The first 10 rows are patterns. Each new row is the sum of 3 different patterns, raised or lowered, with some noise. Before adding, each is slid sideways (what falls off one end comes back at the other) and multiplied by a number that may be negative. Names go in the order of the patterns.
Known rows, each followed by the names of its patterns:
[ -4.4 -19.3  19.3  -5.1  -3.8 -20.1  18.1   5.6 -22.0  -8.3  13.5 -11.8
  -1.7   3.7  24.4  -7.6   3.3  11.0 -19.7  15.6  -3.9 -22.2 -17.8  18.1
  10.9   0.3  21.4  22.3  14.0  16.6  -8.5  -8.4 -12.2 -18.4 -17.8 -12.7
  -6.0  10.3  -8.4]	(9)
[ -5.3  -6.2 -13.7  13.3 -18.1  12.4  23.4 -23.7  19.8  -7.4  -4.0  -9.3
  10.4 -12.7 -12.9   8.4  21.0  17.0   4.2   5.9  16.0  23.8  23.6 -15.8
  -6.1  -4.7   6.4  21.9 -18.3   9.4  19.5  18.1  17.6  24.6  14.7  19.0
  21.1  -2.6 -15.8]	(6)
[-23.6  -3.8 -11.8 -14.8  -3.6   6.1   9.3  13.8  -6.2  13.0 -17.9  -3.2
 -18.1  23.7  21.4  -6.4  17.9  13.0   5.7 -15.5 -10.2  18.7 -22.6  21.0
  -5.9  24.2  12.3  11.9 -24.1   5.7 -24.8   6.0   4.0  13.2   1.8 -10.6
   0.6   2.4   0.1]	(0)
[ 11.2  11.3  -2.6 -16.8 -10.0  24.5 -14.4  -9.6  10.9  -2.3   4.2  -3.2
  23.9  19.5 -24.2 -23.8 -15.3  24.8  -9.4   8.9   0.1  -2.3   3.8 -13.8
  22.1 -16.9 -17.5   4.4  -3.6  12.6  12.2   4.4  -7.2  19.6  -1.5  24.7
  -4.4 -13.0  -7.8]	(2)
[ -9.7   9.4  -4.7  -2.4   4.7   4.4   2.4   0.1 -21.4 -14.3 -14.1 -20.2
  -8.8   1.9   3.8 -14.4  23.9  22.7   8.5 -19.5   0.2  -6.0  -4.2   3.4
 -15.0  -8.3 -11.7  -1.8   0.3  -2.3  -3.6   4.0 -13.7 -23.1   0.7  23.8
  24.2 -21.3 -17.2]	(3)
[  6.3   9.5  -7.9  -6.2 -16.8 -19.1   7.8  18.5 -24.7  16.0   7.3  -4.9
 -13.1  -3.9   9.7  -3.1  -7.8  -3.1 -20.8  15.3  13.8  17.3  -1.3  -8.6
 -18.1   5.1 -16.7  22.3   9.4  -1.8   9.3  19.7  17.8   5.3  22.9  18.7
   2.9 -14.9   4.5]	(8)
[-14.7 -10.5  -0.9  -7.9 -16.6  -5.1  15.3   0.7  22.6  11.5  22.6   3.9
  -9.2  -3.9 -21.1  17.6 -23.6  10.6  -7.4   3.1  18.8   9.4  16.5  17.0
  -2.1   0.1   1.6 -10.8  24.9  23.9 -12.1   1.9   3.2 -24.9  19.4  -3.4
 -15.6  -9.4   5.6]	(1)
[-22.0  -8.0 -20.2 -23.7 -19.6   3.5 -10.0   4.8 -10.3 -10.3  20.1   5.8
 -12.9 -19.2 -14.7  17.9 -20.1   0.2 -23.6   1.1  -8.7 -22.2 -10.5 -10.3
  -7.5 -11.8 -24.4 -12.9 -20.5   9.5   8.7  -7.6 -18.4   7.3  24.2  13.3
  18.1   4.1   7.3]	(4)
[  8.6 -17.8  -5.9   8.5  21.9   9.4  -8.5 -11.9  12.2  -9.7   3.0  22.8
  -5.4 -24.6 -17.0   7.2  19.2   8.3  -8.3  16.2   8.1  -1.5 -24.1 -17.5
  22.7 -11.8 -13.0  21.2  17.3   9.1  23.9 -22.9  11.5   5.4   4.8 -15.6
  -3.4  17.6  16.8]	(5)
[ 15.5   9.6  12.3   3.7  -4.4  19.1  -7.8  12.0  -3.3 -24.2 -18.7  -3.1
   6.9 -23.2  -9.8  -8.2  23.5 -22.9  13.6 -24.3   2.9   3.3 -24.1  -9.3
   1.3 -13.7  -8.3  14.3  11.0 -11.9  -0.5   7.0  13.8 -10.6  15.2 -13.6
  -5.6  12.1  19.1]	(7)

New rows, each followed by the names of its patterns:
[  8.8 -16.1  25.6  13.9  23.3  45.0 -22.4  25.0  15.1  -4.8 -18.8   0.3
  -7.5  41.2  15.5  32.3   5.3  28.6  -0.1 -23.0 -28.2  10.5  45.7  17.4
  22.2  16.6  -4.9  23.0   5.8  23.1  -1.0  15.9 -19.7  28.9  35.8  40.6
 -15.6  -0.9 -11.0]	(0) (1) (5)
[ 14.2 -19.2   0.6 -23.2  22.2   9.1  39.8   2.6  30.3   9.0   1.5   5.9
  21.8  -3.8  34.6  17.7   8.5   9.3  19.0  -5.4 -35.1   6.2 -17.1  -7.7
 -52.6  16.5 -41.0   3.0  -3.2 -10.6   7.5  22.9  14.6   6.3   8.8  17.3
 -14.8   0.3  24.5]	(3) (4) (7)
[ 18.1  28.8  28.3 -12.5  46.1  12.8   9.2 -14.3 -33.5  -6.6 -20.2  20.0
 -18.2  35.7  20.6  21.0 -45.2 -17.2   9.2   6.3  -0.7  35.9 -30.2  12.7
  32.6  32.0  -1.3  -4.0  -3.3   2.1  -9.9  37.3  22.6  -3.4  22.5  -4.3
  18.6 -23.1  19.9]	(0) (8) (1)
[ 18.8  -5.7  10.1  -0.4   4.9  30.4   2.1 -36.8 -30.8  14.3 -11.9 -21.0
 -19.3  12.9  30.7 -29.1   0.3   5.0   6.9   2.9   4.0  14.0  24.4  -9.1
 -16.3 -20.6  27.1  -8.0  13.5   1.8   1.6   8.2  -8.7  52.0 -22.2 -15.7
   5.1   2.4  16.8]	(0) (2) (8)
[ 21.7 -14.8 -12.1 -12.8  23.8 -24.1  22.5  33.5  -5.4 -17.6 -38.6 -26.0
   1.9  -2.9 -42.5  15.0 -32.6  -2.1 -11.1 -41.3  17.5 -37.8 -25.8  15.8
  19.5 -27.6  12.0 -21.4   6.9   8.6  -6.1 -19.8 -20.4  11.1  38.4   1.4
 -24.3 -37.6   9.1]	(6) (2) (5)
[ 16.6  18.9  17.3  13.5   0.7  -2.0  16.9   5.5  -5.4 -15.7  10.9  44.1
  22.7  12.1  -0.3  -4.9  43.6 -13.8 -14.6  -8.0  19.8  16.7  -0.6   6.7
  19.3 -14.1   4.1  12.1  -8.3  24.7 -16.4  17.7 -13.9  -4.0  29.3  -3.1
   1.6   4.1  25.5]	(6) (8) (5)
[ -6.9  -7.2  -7.3 -23.7   8.4 -37.3   1.3  -7.4  -1.4   0.7 -34.2 -12.5
  -2.2 -46.3 -35.8   8.4 -35.5  19.9 -48.0 -10.2  -5.4 -19.4  -1.2 -34.2
 -47.2 -39.7  14.8  11.2 -12.2 -30.8   1.0  -8.8 -19.3  -2.8 -25.6 -34.1
 -30.1   5.7   2.5]	(8) (5) (7)
[-12.9 -26.3  -7.6  -6.0 -20.1 -23.1  20.8   4.1 -24.2 -23.6  12.8  19.4
  15.2 -34.9   7.0 -35.9  18.1 -12.9  -0.8  33.7  -4.0 -11.0  17.1  20.8
 -17.1 -26.8   2.3 -24.4   5.5 -31.7  11.9 -11.3  29.1  -4.9 -26.8 -30.7
  -9.0 -25.2 -18.9]	(0) (5) (7)
[ -4.2  22.6  10.4  32.9  19.9  11.0  25.9  11.2 -11.9 -20.1  30.1  27.8
  21.3 -16.5  11.2   1.0  22.0  -6.0  -2.4 -16.9  21.4  25.7  16.7   0.7
  32.0   2.8  -1.9  12.4   1.7 -10.0  -0.6  24.4  -8.5   6.2  17.1  -1.4
  17.6  25.2  14.8]	(9) (3) (8)
[-19.6  33.5 -40.5  18.9  27.7  51.6   5.4 -28.3 -18.4 -13.4  -6.9 -28.9
   8.0  20.4   2.3 -36.9 -21.8  52.0 -27.6 -26.1  -7.8 -44.1  55.0  -4.6
 -15.6 -26.7  23.0 -18.9  -2.7 -36.0 -37.6  15.6  35.2  11.4 -13.3 -10.6
 -10.9  55.4 -34.8]	(6) (2) (5)
[ 40.3 -16.6 -16.0 -14.7  56.3 -30.3  19.3  -9.6   1.7  30.3 -22.3   2.7
 -18.2 -38.0  25.7   6.3  37.3  23.6 -11.4  -7.7  18.1 -13.5  17.4  10.5
 -36.0 -22.1   6.8  -7.8  21.6  -4.5 -30.6  23.2 -26.7 -27.3 -20.3  18.0
  14.4 -26.6  30.9]	(0) (2) (1)
[  6.5  -9.8  -5.3   9.1 -13.1  -3.8   2.9  14.6  30.0  11.3  16.0  28.6
  29.9   8.8   2.3 -21.7  -3.4  23.6  17.9 -10.5  31.4  -9.4  20.1 -11.4
  15.2  26.5  13.9 -27.0   2.7  17.7   5.9  -9.1  14.9  23.3  19.0  22.2
  15.7   7.4   6.1]	(9) (6) (5)
[-79.3 -45.8 -34.2 -31.2 -27.7 -22.4 -71.0  -7.0 -32.7 -65.4 -41.2 -19.6
 -57.2 -47.2  -4.7  -5.6 -44.7 -32.8 -41.9 -22.4 -45.6  -8.8 -53.5 -44.2
 -11.6 -27.8  12.0 -48.7 -11.7 -20.3 -41.8 -13.6 -36.5 -27.6 -21.8 -42.9
 -56.2 -41.3 -52.6]	(6) (1) (7)
[ -8.1 -32.1   4.0 -38.9 -37.8   8.0  27.6  22.8  -2.7 -35.3 -26.2   4.5
  10.8  35.2 -12.5   4.1   2.0  10.2 -30.7 -31.0 -17.7 -56.9  28.7 -24.0
  13.9   1.9  27.1  -3.2   3.6 -25.7  19.0 -30.3 -19.6 -15.2  -7.4 -22.2
  -6.5  -6.8 -31.2]	(0) (2) (3)
[ -5.8  20.6 -30.2  26.0 -40.3 -16.1   3.3 -22.9 -29.1 -12.1 -30.5 -23.6
  -7.9  -5.5  11.7 -19.8 -24.9  10.4 -16.3  -4.6  22.9 -19.8 -17.7 -12.6
 -23.7 -12.6  -0.7  17.4  -1.8 -15.0  30.0  11.4 -10.3 -17.7   3.7   0.8
 -42.2 -31.4  14.6]	(9) (8) (1)
[  9.3 -17.4 -31.7  -8.7 -12.9 -13.7  -3.4  -5.1   4.4 -23.2  -9.9 -11.8
 -10.6 -11.1  -3.5 -22.7 -30.4 -38.2  22.1  -0.7 -21.6  11.1 -28.9  19.6
   9.8  26.3   6.0  -1.8  -8.5  13.6 -35.8 -12.2  15.5   0.3 -33.4 -49.7
  -1.6  27.7   9.5]	(6) (3) (8)
[  5.9 -17.1   0.5 -16.8 -14.5 -13.2   7.1  -6.3   1.3  -4.7   2.1  17.8
  21.1   0.3  12.4   8.9   9.8  37.9  25.1   8.8  16.0  31.3 -45.2 -36.0
  35.9  33.5  11.9 -24.3  17.5   3.1   9.7  24.1 -19.9 -22.4  -2.5  10.7
  17.6  38.4   7.7]	(3) (8) (7)
[73.3 58.3 56.5  6.0 46.9 40.3 61.4  0.3 45.1 22.5 81.0 48.4 -4.8 68.0
 47.0  5.6 31.6 40.0  7.1 55.2 32.9 41.6 11.8 33.3 36.7 25.3 50.3 28.1
 52.5 31.6 17.6 -3.7  7.4 54.5 33.1 22.5 47.7 38.9 28.5]	(0) (5) (7)
[27.3 28.6 15.0 -7.1  5.0 43.7 68.2  5.2 36.5 22.4 44.4 54.6 47.7 44.3
 39.4 -5.0 17.4 34.3 13.5  6.1 39.5 47.0 62.2  5.2 45.5 51.4 23.8 22.7
 27.6 21.1 72.5 21.4 35.6  9.5 59.7 24.4 14.7 14.3  3.1]	(4) (5) (7)
[-42.5 -41.2 -35.2  27.3 -12.6 -63.6 -32.5 -29.4  -8.0 -23.7 -28.5 -10.1
  -1.5 -24.8 -32.3 -47.6 -57.2 -37.6 -41.4 -20.3 -44.1 -31.9  -9.8  -7.5
  19.4 -20.8 -74.3 -18.3 -18.3 -30.7 -29.2 -29.9 -30.8 -31.1 -24.0 -42.7
 -24.9 -18.6 -26.9]	(9) (6) (3)
[-19.1 -19.6 -17.3  24.6 -12.6   4.7 -17.0  -3.3 -37.7 -51.2 -19.9  -0.8
  19.9 -48.5 -37.5 -10.2 -31.0  11.3  -5.8 -11.0 -26.4   9.3   5.4 -22.7
   1.3  -1.9  -8.7 -31.5  -6.0  -8.7 -25.7  16.2   8.1  -9.2 -25.5 -10.5
  -6.3  -4.8   8.7]	(6) (3) (4)
[ 50.7  -5.0  -4.0  -9.8  10.5  -1.0  -1.2  17.5  42.6  32.6 -15.9  19.4
  -1.0  27.2  13.4 -10.2 -25.6  46.9 -17.9   4.9  -1.9  19.8  -3.8  -0.1
 -15.6  11.4  20.1  11.8  -3.1 -28.9  26.2  16.5  26.4  -2.6  52.9  18.7
 -18.4  26.9  31.8]	(9) (1) (5)
[-35.3 -48.7 -50.0  11.2  10.2  -4.9   6.0   8.3  42.0  22.7 -28.6  13.2
   9.6  -6.0 -40.6 -14.2 -11.3  53.8 -37.1 -39.5 -12.1  34.3  -1.7  -4.3
 -31.2 -15.2 -12.9   1.6 -22.2 -41.0   2.3   4.1  20.1  16.0  36.7 -20.0
 -42.7  -7.3   7.0]	(9) (3) (5)
[ -8.9  -4.0  16.6  10.0  -0.9  25.8  28.6   8.3 -15.0  -2.9  12.4  -6.7
  -6.0  -4.0 -30.8  49.6  23.9   8.2  26.5   9.7  10.0  13.4   9.1  -8.1
  -3.5 -24.0   6.4 -22.9  11.6   3.8   9.3  30.6  36.1  21.8  26.9  42.9
   6.2 -15.2  35.1]	(6) (1) (7)
[ -4.3  -7.6 -15.7  -7.1 -32.0 -28.7   2.5 -28.1  -0.4 -48.2  19.0 -51.7
 -26.2 -41.7 -18.6 -43.4 -10.8 -25.3  -0.6 -46.5   0.1 -13.8 -25.2 -41.7
  -1.1   5.3  -9.0  33.8 -18.8   4.5  -8.3  -6.1 -51.4 -52.5 -42.4 -19.3
 -50.3  -6.2 -33.0]	(9) (0) (4)
[  5.7  -2.7  -0.4 -20.1   8.2  16.7 -24.9 -10.8  10.8   5.9  33.5  21.4
  10.8  -5.6   0.8  17.5   8.8   6.3 -11.3  -4.6  -5.8  31.6  29.1  -4.3
  46.8 -33.3  41.0  20.0   8.7   7.9  -4.2  12.8  17.2  22.7 -11.2   6.8
   2.0  17.5  13.9]	(2) (4) (5)
[  2.8 -21.6   0.5   3.3  23.0   4.7 -54.1  15.2  -2.3   3.8 -32.9 -13.1
  -1.7  35.4   3.2   6.1 -12.1  -0.5   4.2   3.2  -6.9  -5.8  17.8 -13.9
  -0.9  -0.8  13.0  -2.5  -8.8 -10.3   6.7  -7.1  -9.9  -3.7  13.7  -3.6
   3.0 -27.2   7.5]	(0) (3) (5)
[-30.7  12.6  -7.1 -42.7   9.3 -26.4 -25.3 -26.7 -12.3   6.6  21.1 -25.4
   4.1  -8.1  22.6   8.4  15.0 -13.9 -23.7 -27.8  -2.1 -14.5 -19.2   4.3
 -21.0 -32.0  -2.2  -6.3  -3.6   4.9  30.3 -37.9 -13.3 -14.7  13.0   3.9
 -35.1 -24.1 -34.0]	(6) (8) (1)
[ -0.8 -28.3 -32.0 -39.2  26.8 -54.1  -5.4 -44.3 -19.3  -7.2 -27.4  -1.1
 -23.5 -39.8 -11.9  -7.9 -21.5 -42.1  -8.7   3.5  17.1 -29.1  -3.3 -59.5
 -39.9 -17.9 -13.9 -16.0 -18.7 -19.6 -12.0 -17.2   6.4 -24.7  -7.4 -28.3
 -47.6 -23.2 -24.9]	(3) (8) (7)
[ 20.4  46.3  46.2 -16.7   9.7   9.7  29.9  26.7  28.6  52.2  19.5  32.6
  60.2  34.3  38.4  28.5  38.8  56.5   3.9  32.6  39.0  21.5  24.3   0.3
  45.5  50.6  56.0  31.2  20.8  45.3  28.9  44.1  27.4  31.7  45.2  65.2
  65.6  63.0  46.9]	(3) (8) (4)
[ 10.6 -27.5   9.2  15.9  -8.4  10.9  16.7  -6.7  -4.4  -6.4  -3.4  17.3
 -21.4  -9.5   1.1 -15.9  -2.1  -9.0  16.3   7.6  11.8  14.0  14.7  -1.0
  -3.2 -25.8   3.3   9.0  -4.0  -4.4 -15.5 -17.7  16.8 -16.6 -17.3 -20.0
  -1.7  -2.4 -23.0]	(6) (4) (7)
[ 17.0 -32.9  11.3 -30.8  41.9  -9.1   0.8  39.8  12.7  -3.2 -11.2  27.8
  47.9  12.6  -5.2  -0.7  -4.4   6.7 -14.5 -33.5 -27.2 -46.5 -29.4  19.7
 -21.1  32.1  23.7 -11.9  14.3  12.9  -0.9 -12.1 -21.6  12.6   0.0  -9.8
 -17.6  12.7  16.0]	(8) (4) (5)
[ 11.9   3.1   2.4   9.4  10.8 -14.1  20.0  11.8  40.2 -26.2  -8.4 -16.6
  -0.5  -7.6  11.7   2.2   8.0   8.5  23.5 -39.0   7.0 -25.8 -23.4 -32.4
  26.4  -1.5  -0.3  30.2   0.9   3.0   4.7  22.6 -16.9 -13.1   4.8  -8.0
 -19.0  -7.1  -2.4]	(9) (0) (3)
[ 36.3  54.0   7.8 -15.2 -13.7   3.0  19.4  10.9 -18.6   7.5  33.3   6.6
  23.4   2.4  13.2  14.2  -4.4   9.1  34.2  38.1  26.0  10.3  13.1  37.9
  16.6  34.3  23.5  12.4  23.6  -2.7  21.8  22.2 -33.9 -10.3  13.5  -2.1
  58.0  23.2  30.2]	(6) (4) (5)
[ -3.6  19.2   9.2   7.6   6.8  -4.2   5.4  20.0   2.0  18.6 -44.1 -13.1
 -14.7 -27.7 -35.5  -4.4   2.4 -22.4  -8.4   2.7  22.1 -15.1  -2.9 -20.1
  12.9 -10.9 -10.1  15.8   5.7 -16.6  -1.2   7.8  -3.1  11.6   5.6  12.0
  12.8   0.9  20.5]	(8) (4) (7)
[-34.1 -22.8 -39.7 -17.8 -12.5 -17.6 -42.3 -21.9  -0.4  12.1  -0.3 -16.8
 -13.6  16.1  -2.7 -39.8 -27.4  15.0 -54.3   3.4   5.1  27.3  -3.6 -11.0
   8.1  -5.0  -9.2 -18.3 -25.7 -16.9  39.6   4.9 -10.6  19.8  -3.6 -31.5
  15.3 -36.3 -13.6]	(9) (1) (5)
